The rows are grouped in 4 different ways at once. Each group adds its own fixed numbers to the row, and there is some noise. The rows also spread widely along 12 directions, which tell nothing about the answers.
In the rows, zero is written as 128.
Known rows, each followed by its group in each grouping:
[133 159 122 155 110 128 155 166 140 122 176 144 120 145 123  97 139 149
 150 166 125 144 114 128 143 107 133 112 118 169 143 179 125  98 125 136
 152  96] : Q_720 Q_30 Q_404 Q_945
[152 106 156 138 174  87 132 145 114 133 141  63 147 112 136 184 107  67
 155 111 135 112 112 144 118 147  89 122 135 129  67 128 139 179 120 145
 174 166] : Q_62 Q_203 Q_371 Q_945
[142 112 150  89 179 169 133  75 103 107 114 164 158 155  61 162 146 175
 117  80 113 112 142 132 153 104 108 127 111 140 132 132 151 141 157 112
 120 122] : Q_709 Q_30 Q_404 Q_941
[131 120 138 130 134 114 115 141 119 112  79 110 142 147  98 134 127 102
 126 109 142 111 132 137 132 119 118 119 156 137  78 128  99 149 121 146
 154 122] : Q_62 Q_184 Q_801 Q_941
[162 188 122 114 167 156 118 136 171 115 157 113 141  92 162 162 154 139
 123 108 126 176  88 107 127 162 134 141 142 141 158  62 151 121  80 122
 116 106] : Q_720 Q_108 Q_638 Q_305
[ 91 155 110 134  92  84 124 165 141 117 181 121 105 133 183 108  93 118
 135 201 163 137 123 174 143 117 123 131 117 122  91 146  86  98 110 109
 169 123] : Q_709 Q_203 Q_801 Q_305
[113 130 124  44 168 119 125 173 137 185 120 156  49 101 184 158  83 117
 104 135 150 139 155 136 108  97 114 100 142  91 128 116 119 112 133 101
 201 138] : Q_720 Q_108 Q_899 Q_941
[131 120 106 101 147  62 155 183 114 127 126  76 123 134 152 146 117 100
 120 167 120 125 103 115 147 105  96 144 175 165  77 115 107 153 133 127
 166 129] : Q_720 Q_184 Q_371 Q_305
[127 115 186 149 147 114 117 114 108 119 155  85 177 150  94 144 103  84
 153 121 139  95 104 193 122 148 109 111  78 118  87 183 150 163 136 110
 153 152] : Q_709 Q_203 Q_899 Q_945
[180  89 119 112 121  91 166 129 104  94 139 115 154 151  99 143 128 130
 122 107 123  86 130 143 173  87  76 170 148 177  60 127 146 151 115 137
 144 134] : Q_709 Q_184 Q_638 Q_305
[138  75  93 156 104 101 203 178  84 134 160 106 115 115 190 141  76 101
  99 110 117 125 185  85 109 133  96 166 130 163 104 116 114 119 110 176
 138 152] : Q_720 Q_184 Q_899 Q_305
[118 152  86 104  99  92 129 149 123 131 105 124 106 131 117 118 165 147
  92 173 132 135 130 102 147 114 155 158 178 152 105  93  95 102 146 133
 125 118] : Q_709 Q_184 Q_899 Q_941
[127 167 144 134 148 186  95 103 148 138 172 163 118 124  96 108 146 187
 117 135 159 146 145 154 112 170 158 115  85 100 172 141 159  66 133  77
 145 133] : Q_709 Q_184 Q_638 Q_945
[175 129 141 128 158 129 119 133 123 107  77  92 155 124 100 160 153  91
 114  73 121 127 123 104 131 157 122 151 182 153  86  79 129 158 101 164
 127 128] : Q_62 Q_184 Q_638 Q_945
[109 126 164 157 141  96  95 131 112 119 109  80 161 144 142 123  95  68
 135 125 135 116 125 153  94 158 130 102 112 101  77 143  92 159 134 124
 151 155] : Q_720 Q_184 Q_371 Q_305
[111  80 149 128 162 202 141 110  79  91 100 162 165 171  95 113  87 158
  89  90 100 110 193  92 100 162  86 127 105 153 126 158  85 108 115 133
 129 101] : Q_62 Q_184 Q_371 Q_945
[113 169 123 143 115 107  94 118 140 130 148 107 131 117 122 114 153 156
 116 175 146 146 120 135 128 157 174 140 145 106 125 105 127  97 145 110
 127 141] : Q_720 Q_184 Q_638 Q_941
[ 95 127 138  88 198 197 132  93 106 138 149 167 124 117 120 178 115 183
 110 100 108 142 167  92 112 129 122 126 109 103 172 116 133 112 139 116
 117 141] : Q_709 Q_203 Q_638 Q_941
[ 97 113 147 112 137 135 118  87  84 129 133 142 132 154  85 115 113 158
 101 152 126 114 168 137 127 141 142 122  95  96 126 158 123 113 183  89
 126 148] : Q_720 Q_30 Q_899 Q_945
[133 180 121 174  93 118  98 135 147 127  98 122 114 132 119 113 180 121
 122 147 126 158 124  81 110 160 193 122 148 118 132 104 100 111 137 149
 105 112] : Q_720 Q_203 Q_371 Q_945
[ 79 177 112 170  74 110 100 146 130 118 186 128 119 136 121  67 144 169
 120 210 148 144 138 116  86 151 170 120 109 150 124 154  65  67 125 146
 129 123] : Q_709 Q_108 Q_899 Q_941
[125 110  98 148  95  87 132 119  88 122 122 124 121 132 112 130 148 153
  97 145 129 120 188  82 121 141 145 156 149 141  87  96  93 108 162 160
 119 158] : Q_709 Q_30 Q_371 Q_941
[ 66 127 151 154 151 155 128  99  94  84 169 102 208 153 116 118 109 150
 135 136  89 123 124 125 115 150 117 136 108 146 119 164  88 129 126 151
  99 130] : Q_709 Q_184 Q_638 Q_941
[176 176 108 127 128 110 131 184 164 119 123 120 108 123 122 127 170 116
 129 136 150 150  93 123 140 112 124 133 174 185 111  97 115 115  89 138
 165  92] : Q_62 Q_184 Q_404 Q_305
[123  88 119 121 108  96 161 132 104 107  89 100 168 145 197 154  83  77
 104 111  84 115 155 119 164 147 107 159 151 134  79 111 103 147 126 153
 109 109] : Q_62 Q_30 Q_371 Q_945
[ 89 122 151 131 160 154  99  83 102 106 137 127 159 153  81 122 118 146
 134 127 129 121 132 164 139 142 136 104  94  87 125 169 128 133 164  90
 126 145] : Q_720 Q_184 Q_801 Q_945
[143 168 131 100 159 143 140 158 174 179 146 124  96  92 184 167 121 100
 128 114 151 158 110 153 132 134 142 108 110 105 176 102 181 115 128  83
 165 119] : Q_62 Q_30 Q_899 Q_305
[ 95 166 138 197 102  90  95 120 114 100 155  90 155 137 113 112 151 107
 153 176 124 135 112 130 109 154 174 116 125 115  93 154  72 130 136 164
 103 153] : Q_62 Q_203 Q_404 Q_945
[ 99 149 138 152 184 149 117 116  92  98 135  61 191 137  93 148 143 132
 110 150 118 158 108 106 124 211 156 146 133 132 147 101 123 133 150 117
  91 135] : Q_720 Q_184 Q_801 Q_945
[141 124 106 125 114 134 147 145 135 121 101 160 108 134 144 130 136 144
 115  92 109 133 158  78 127  99 114 129 153 161 113 111  97 123 118 167
 141 101] : Q_720 Q_30 Q_371 Q_941
[ 89 118  67 114 105 130 142 116 121  79 170 159 107 114 175 133 113 164
 112 135 115 145 177 107 152 111  98 167 145 138  80 101  59 102  85 159
 118 135] : Q_709 Q_203 Q_801 Q_945

New rows, each followed by its group in each grouping:
[138 100 111 113 109 105 179 177 134 130 120 128 118 144 169 153 102  76
 157  95 112 109 119 160 182  63  91 118 137 139  92 171 133 165 121 149
 160 116] : Q_709 Q_184 Q_801 Q_945
[139  79 131 175  88 156 184 149 103 131 113 157 133 159 148 126  93 117
 116  92  91 107 190  86 117 125 116 131 101 142 139 174 114 114 123 173
 118 101] : Q_62 Q_203 Q_371 Q_945
[131 108 148 111 174 140 177 145 122 126 145 101 178 142 151 181 104 123
 139 109  90 124  95 129 157 121  80 141 114 170 140 150 157 150 125 127
 133  90] : Q_709 Q_203 Q_371 Q_941
[153 156 165 179 103 136 109 113 165 131 176 137 142 127 137 127 122 111
 161 105 152 121 114 185 125 134 144 108  66  97 132 156 167 120 109 113
 137 134] : Q_709 Q_203 Q_638 Q_305
[ 62 129 108 169  71 137 158 129 108 105 124 125 172 162 164  97 113 127
 120 139  71 126 136 102 131 125 155 138 112 147 139 168  72 113 138 170
  68  93] : Q_709 Q_184 Q_899 Q_941
[154 148 142 123 181 165 127 150 138 140 119  99 134 100 147 188 128  91
 127  81 135 160 119 122 119 182 136 118 130 115 155  89 158 138 105 138
 135 126] : Q_62 Q_108 Q_801 Q_945
[143 145 150 120 128 105 122 120 167 156 176 105 135 100 174 161 108  95
 157 134 146 127  98 208 172 134 137 119 113  79 126 140 200 127 143  82
 163 145] : Q_62 Q_30 Q_638 Q_945
[114  97 142 197  72 105 136  70  86  69 146  83 224 154 152 111  92 113
 111 124  94 107 144 142 142 184 144 177 104 113  91 123 114 135 131 143
  50 140] : Q_720 Q_184 Q_638 Q_305
[127 163 132 107 147  97  79 105 136 103  78  89 155 144  88 133 179 112
 131 135 115 129  76 135 160 132 153 122 167 115  83 109 113 165 157 105
 123 125] : Q_720 Q_184 Q_371 Q_945
[121 141 142 189 100 119 109  63 120  54 151  92 208 138 132 127 138 119
 142 116 100 132 109 140 144 178 150 156 115 123  87 118 105 144 110 158
  57 132] : Q_720 Q_203 Q_404 Q_945
[167 133 132 161 109 124 145 143 139 120 172 144 120 128 132 116 123 134
 136 122 149 135 146 146 130 140 120 130 113 154 116 144 144  99 109 141
 157 121] : Q_720 Q_30 Q_404 Q_945
[105 112 117  90 130 102 143 125 104 117 145 149 114 150 126 121 112 144
 133 158 115 114 134 159 171  80 118 123 136 112  97 170 115 127 158 104
 148 139] : Q_720 Q_184 Q_404 Q_945
[119 184 147 130 150  67  76 143 144 119 126  72 142 108 154 146 137  80
 139 163 154 156  88 153 118 160 152 124 168 118  75  87  94 143 124 137
 157 144] : Q_720 Q_30 Q_404 Q_941
[104 133 109  99 126 113 154 193 123 151  92 150  74 151 138 122 126  89
 139 113 107 117 128 103 123  33 122  89 141 141 117 168  76 157 143 155
 156 124] : Q_709 Q_184 Q_899 Q_305
[165 109 143 107  93 133 131 128 139 113  58 163 130 154 151 144 116  70
 133  44  90  97 142 139 157  83 120 120 140 115  86 144 120 172 106 168
 117 107] : Q_709 Q_108 Q_638 Q_945
[130  88 133  70 189 161 145  90  89 123 123 168 128 153  72 152 128 183
 114 107  99 107 162 107 153  98  93 121 115 128 134 148 146 139 179  89
 147 135] : Q_720 Q_30 Q_371 Q_945
[189 120 145 111 101 119 138 165  99 148   4 153 109 176 109 143 136  78
  67 103 119 118 171 101 135 148 179 137 161 131 129 106 124 122 149 146
 111  83] : Q_709 Q_108 Q_404 Q_945
[ 88 143 128 120 134 147  98 100 130  70 153 136 167 150 140  96 114 160
 121 151 101 137 120 133 128 156 108 123 116 139  99 146  67 114  98 119
 124 103] : Q_720 Q_108 Q_371 Q_945
[117 166 128 112 107 130  58  50 149  75 131 143 154 131 118 108 152 161
 121 141 123 131 113 159 155 148 155 139 136  88  90 103 103 120 117 102
  94 131] : Q_720 Q_108 Q_638 Q_945
[103 122  94  70 113  91 146 155 117 126 108 139  92 137 153 124 110 127
  98 172 122 122 151 120 165  94 112 146 172 138  82 121  82 115 141 121
 155 116] : Q_62 Q_30 Q_899 Q_945
[107 155 132 144 155 137 139 197 120 118 134  99 129 138 137 138 130  82
 149 128 114 154 110  98 101 136 127 100 137 163 129 151  84 149 104 181
 145 111] : Q_709 Q_108 Q_801 Q_945
[219 110 153 122 168 160 138 129 118 141 100 163 113 143  52 156 155 138
 108  47 158 107 158 136 119 118 115 120 110 147 133 116 185 131 131 115
 159 135] : Q_709 Q_184 Q_404 Q_305
[127 122 129 154 112  72 121  92 128 145 175  94 147 109 112 149 152 138
 166 147 138 109 116 162 155 114 146 116 108  96 108 140 173 141 190 113
 138 178] : Q_62 Q_30 Q_371 Q_941
[168 106 118 200  44 123 149  68 116  81 142 158 165 142 140 121 139 124
 136  54 106 106 172 135 151 124 150 152  86 126 104 117 134 131 123 177
  61 141] : Q_709 Q_30 Q_404 Q_305
[ 62 127 138 144 159 150 144 137  76 138  98 119 152 152 123 138 122 130
 115 140  78 139 160  48  93 141 152 104 128 130 160 145  70 132 179 159
 103 121] : Q_62 Q_30 Q_371 Q_941
[111 161 116 152 117  77 138 136 129 155 216  92 115 111 116 136 156 134
 165 193 149 133  95 148 132 105 151 120  97 117 133 150 152 124 169 105
 138 172] : Q_709 Q_203 Q_899 Q_305
[117 151 110 118 137 107 151 183 131 147 181 128  97 111 163 143 131 136
 142 160 123 154 120 113 117 102 125 117 140 156 134 141 108 109 120 160
 158 130] : Q_709 Q_108 Q_404 Q_941
[163  66 145 110 101 155 160  78 103  96 110 169 164 180  91 118  98 160
  99  95 107  78 158 159 177 111  88 160  90 144 106 171 156 120 132  96
 117  90] : Q_720 Q_203 Q_899 Q_945
[131 169 112 157  58 117 102 115 162 115 103 170 117 152 104  81 180 152
 144 131 122 130 112 137 155  78 183 108 134 121 126 154 105 110 143 142
 106  96] : Q_720 Q_184 Q_404 Q_941
[114 152 147 121 177  98 137 183 116 153 155  89 114 128 120 155 123  99
 147 191 137 143  99 134 120 127 128 109 143 135 124 163 119 132 144 124
 176 134] : Q_62 Q_203 Q_404 Q_945
[134  90 110 141  90  93 158 131  78 144  94 103 134 133 136 149 120 115
  76 124 122 114 183 103 124 157 156 170 142 123 109  94 129 115 166 154
  96 153] : Q_709 Q_184 Q_899 Q_941
[167 110 112  90 172 107 160 145  98 121  74 108 121 134  80 193 162 101
 131  77 115 114 125  82 164  70 101 131 176 154  97  86 134 195 155 151
 137 141] : Q_62 Q_30 Q_801 Q_305
[ 86 141 133 136 138 111  58  73 113  97 106 102 155 126 134 122 131 113
 120 134 124 134 136 139 117 174 165 119 131  64  80 102  81 141 151 114
 108 169] : Q_720 Q_184 Q_371 Q_945
[131 114 110  99 179 163 187 190 105 159  96 133  99 129 165 175 103 102
 109  86 105 153 150  78 127 106 113 120 143 138 174 113 134 140 133 138
 141 109] : Q_720 Q_184 Q_801 Q_305
[149 121  88 185  71 110 148  71 117  99 177 110 159 113  93 122 188 168
 135 113 107 121 132 115 163 134 163 168 113 130 122 114 167 121 158 148
  60 165] : Q_720 Q_184 Q_899 Q_945
[137 157 111 175  76 164 133 101 180 104 176 179 131 124 160  96 146 146
 165  85 112 142 118 161 154 105 150 105  88 114 152 167 143 103 104 144
 104 107] : Q_720 Q_184 Q_404 Q_945
[157 138 160 140 129 154 119 120 151 138 116 146 135 133 150 151 109  86
 144  61 153 125 132 184 139 135 136  98  74  95 141 132 174 141 127 103
 148 125] : Q_709 Q_30 Q_801 Q_305
[158  70 154 117 162 140 153  94  58 147 143 148 123 142  64 171 122 146
 121  83 118  88 188 114 112  99 118 118  84  96 137 151 173 151 181 122
 125 190] : Q_709 Q_108 Q_638 Q_305
[123 188 151 112 186 167  99 155 187 111 150 118 143 116 156 129 123 123
 141 134 146 161  84 152 121 171 106  99 127 155 133 128 115 111  80 101
 186  78] : Q_62 Q_30 Q_371 Q_945
[212 116 102 130 113 112 174 162 105 125 110 141 103 135  78 152 178 144
  99 107 134 126 166  83 150 121 127 167 170 196 112  92 151 114 132 168
 137 120] : Q_709 Q_30 Q_404 Q_945
[ 99 133 145 146 149  92 163 205  92 126 145  64 153 154 142 121  89  87
 128 184 112 130 108 108 108 130 112 130 148 174 112 166  90 142 125 149
 155 116] : Q_720 Q_184 Q_638 Q_305
[137 119 103 104 112 166 155 130 145 131 170 219  67 130 129 120 119 184
 130 104 123 118 182 121 145  58  97 126 113 132 132 164 129  88 105 131
 161 118] : Q_709 Q_203 Q_638 Q_945
[156 138 132 149  91  62 136 158 130 160 204  88 116 123  92 111 146 138
 144 212 171 112 104 183 146 136 148 124 107 135 116 172 182  95 163  90
 175 151] : Q_62 Q_108 Q_899 Q_945
[115 106 105 144  64  92 145 130 121 124 157 137 116 125 183 114  95 107
 129 131 118 107 159 142 131  94 123 127 104 110  94 150 101 123 118 150
 123 147] : Q_62 Q_108 Q_899 Q_305
[129 110 130 119 129  91 146 168 103 184  76 109  93 129 115 158 134  76
 131 108 124 108 142 112 118  84 149 102 149 106 117 145 131 158 176 153
 152 158] : Q_62 Q_184 Q_899 Q_941
[113 150 134 139 114 141  88  76 136 136 100 165 115 134 140 121 135 128
 124  96 122 133 158 124 121 129 180  93  93  58 145 114 119 128 167 105
 103 145] : Q_720 Q_30 Q_371 Q_305
[192 142 118 118 170 119 132 141 130 115 105 101 127 106 113 173 168 123
 105  82 135 149 129  73 118 158 114 151 169 174 108  39 136 147 113 142
 143 130] : Q_720 Q_30 Q_371 Q_305
[138  96 153 129 149 143 147  99 106 108 186 138 151 134 136 143  75 154
 114 130 136 118 160 171 135 157  91 148  87 122 113 155 148 105 118 101
 145 136] : Q_720 Q_203 Q_404 Q_945
[126 101 147 146 139 152 163 110  87 139 143 111 158 139 121 154 105 134
 105 125 108 124 150 117 125 170 141 146  86 115 164 144 164 117 160 110
  98 126] : Q_720 Q_203 Q_899 Q_945
[160 131 119 136 133  98 125 172 126 133 124  96 114 118 131 139 137 111
 101 140 159 138 146 121 112 176 128 148 158 152  87  91 122 109 114 137
 173 139] : Q_709 Q_184 Q_371 Q_945
[114 119 127  95 153 104 146 169 121 132 122  86 158 134 172 145  88 124
  90 177 126 134 118 138 145 169 101 160 159 155 111 111 119 104 124  99
 162  90] : Q_62 Q_184 Q_371 Q_941
[ 77 142 125  94 161 118 125 154 131 124 139 131 108 137 172 134  99 120
 134 165 110 141 120 120 127 106 105 111 141 121 104 155  72 131 120 118
 165 113] : Q_720 Q_203 Q_371 Q_945
[181 106 171 127 144 129 111 118 117 100  80 117 161 157  88 138 106  95
 113  77 160 103 143 171 141 165  99 131 125 141  71 121 142 153 114 116
 170 119] : Q_720 Q_30 Q_801 Q_945
[131 110  83  99 106 141 176 141 109 122  79 157  96 133 159 150 131 129
  86 102  83 137 170  54 148 101 131 166 162 143 129  96  98 123 127 164
  90  99] : Q_720 Q_203 Q_899 Q_945
[148 102 145  97 184 170 125 118 108 119  70 140 138 140 113 161 119 115
  96  59 117 122 161 110 115 155 108 129 133 127 111 103 124 143 124 130
 139 128] : Q_709 Q_184 Q_371 Q_945
[158 146 133  96 135 127 132 201 147 184 109 174  42 123 120 128 127 138
 119 130 152 135 158 103  99  77 129  91 150 131 141 146 126 103 125 139
 205 114] : Q_720 Q_108 Q_638 Q_941
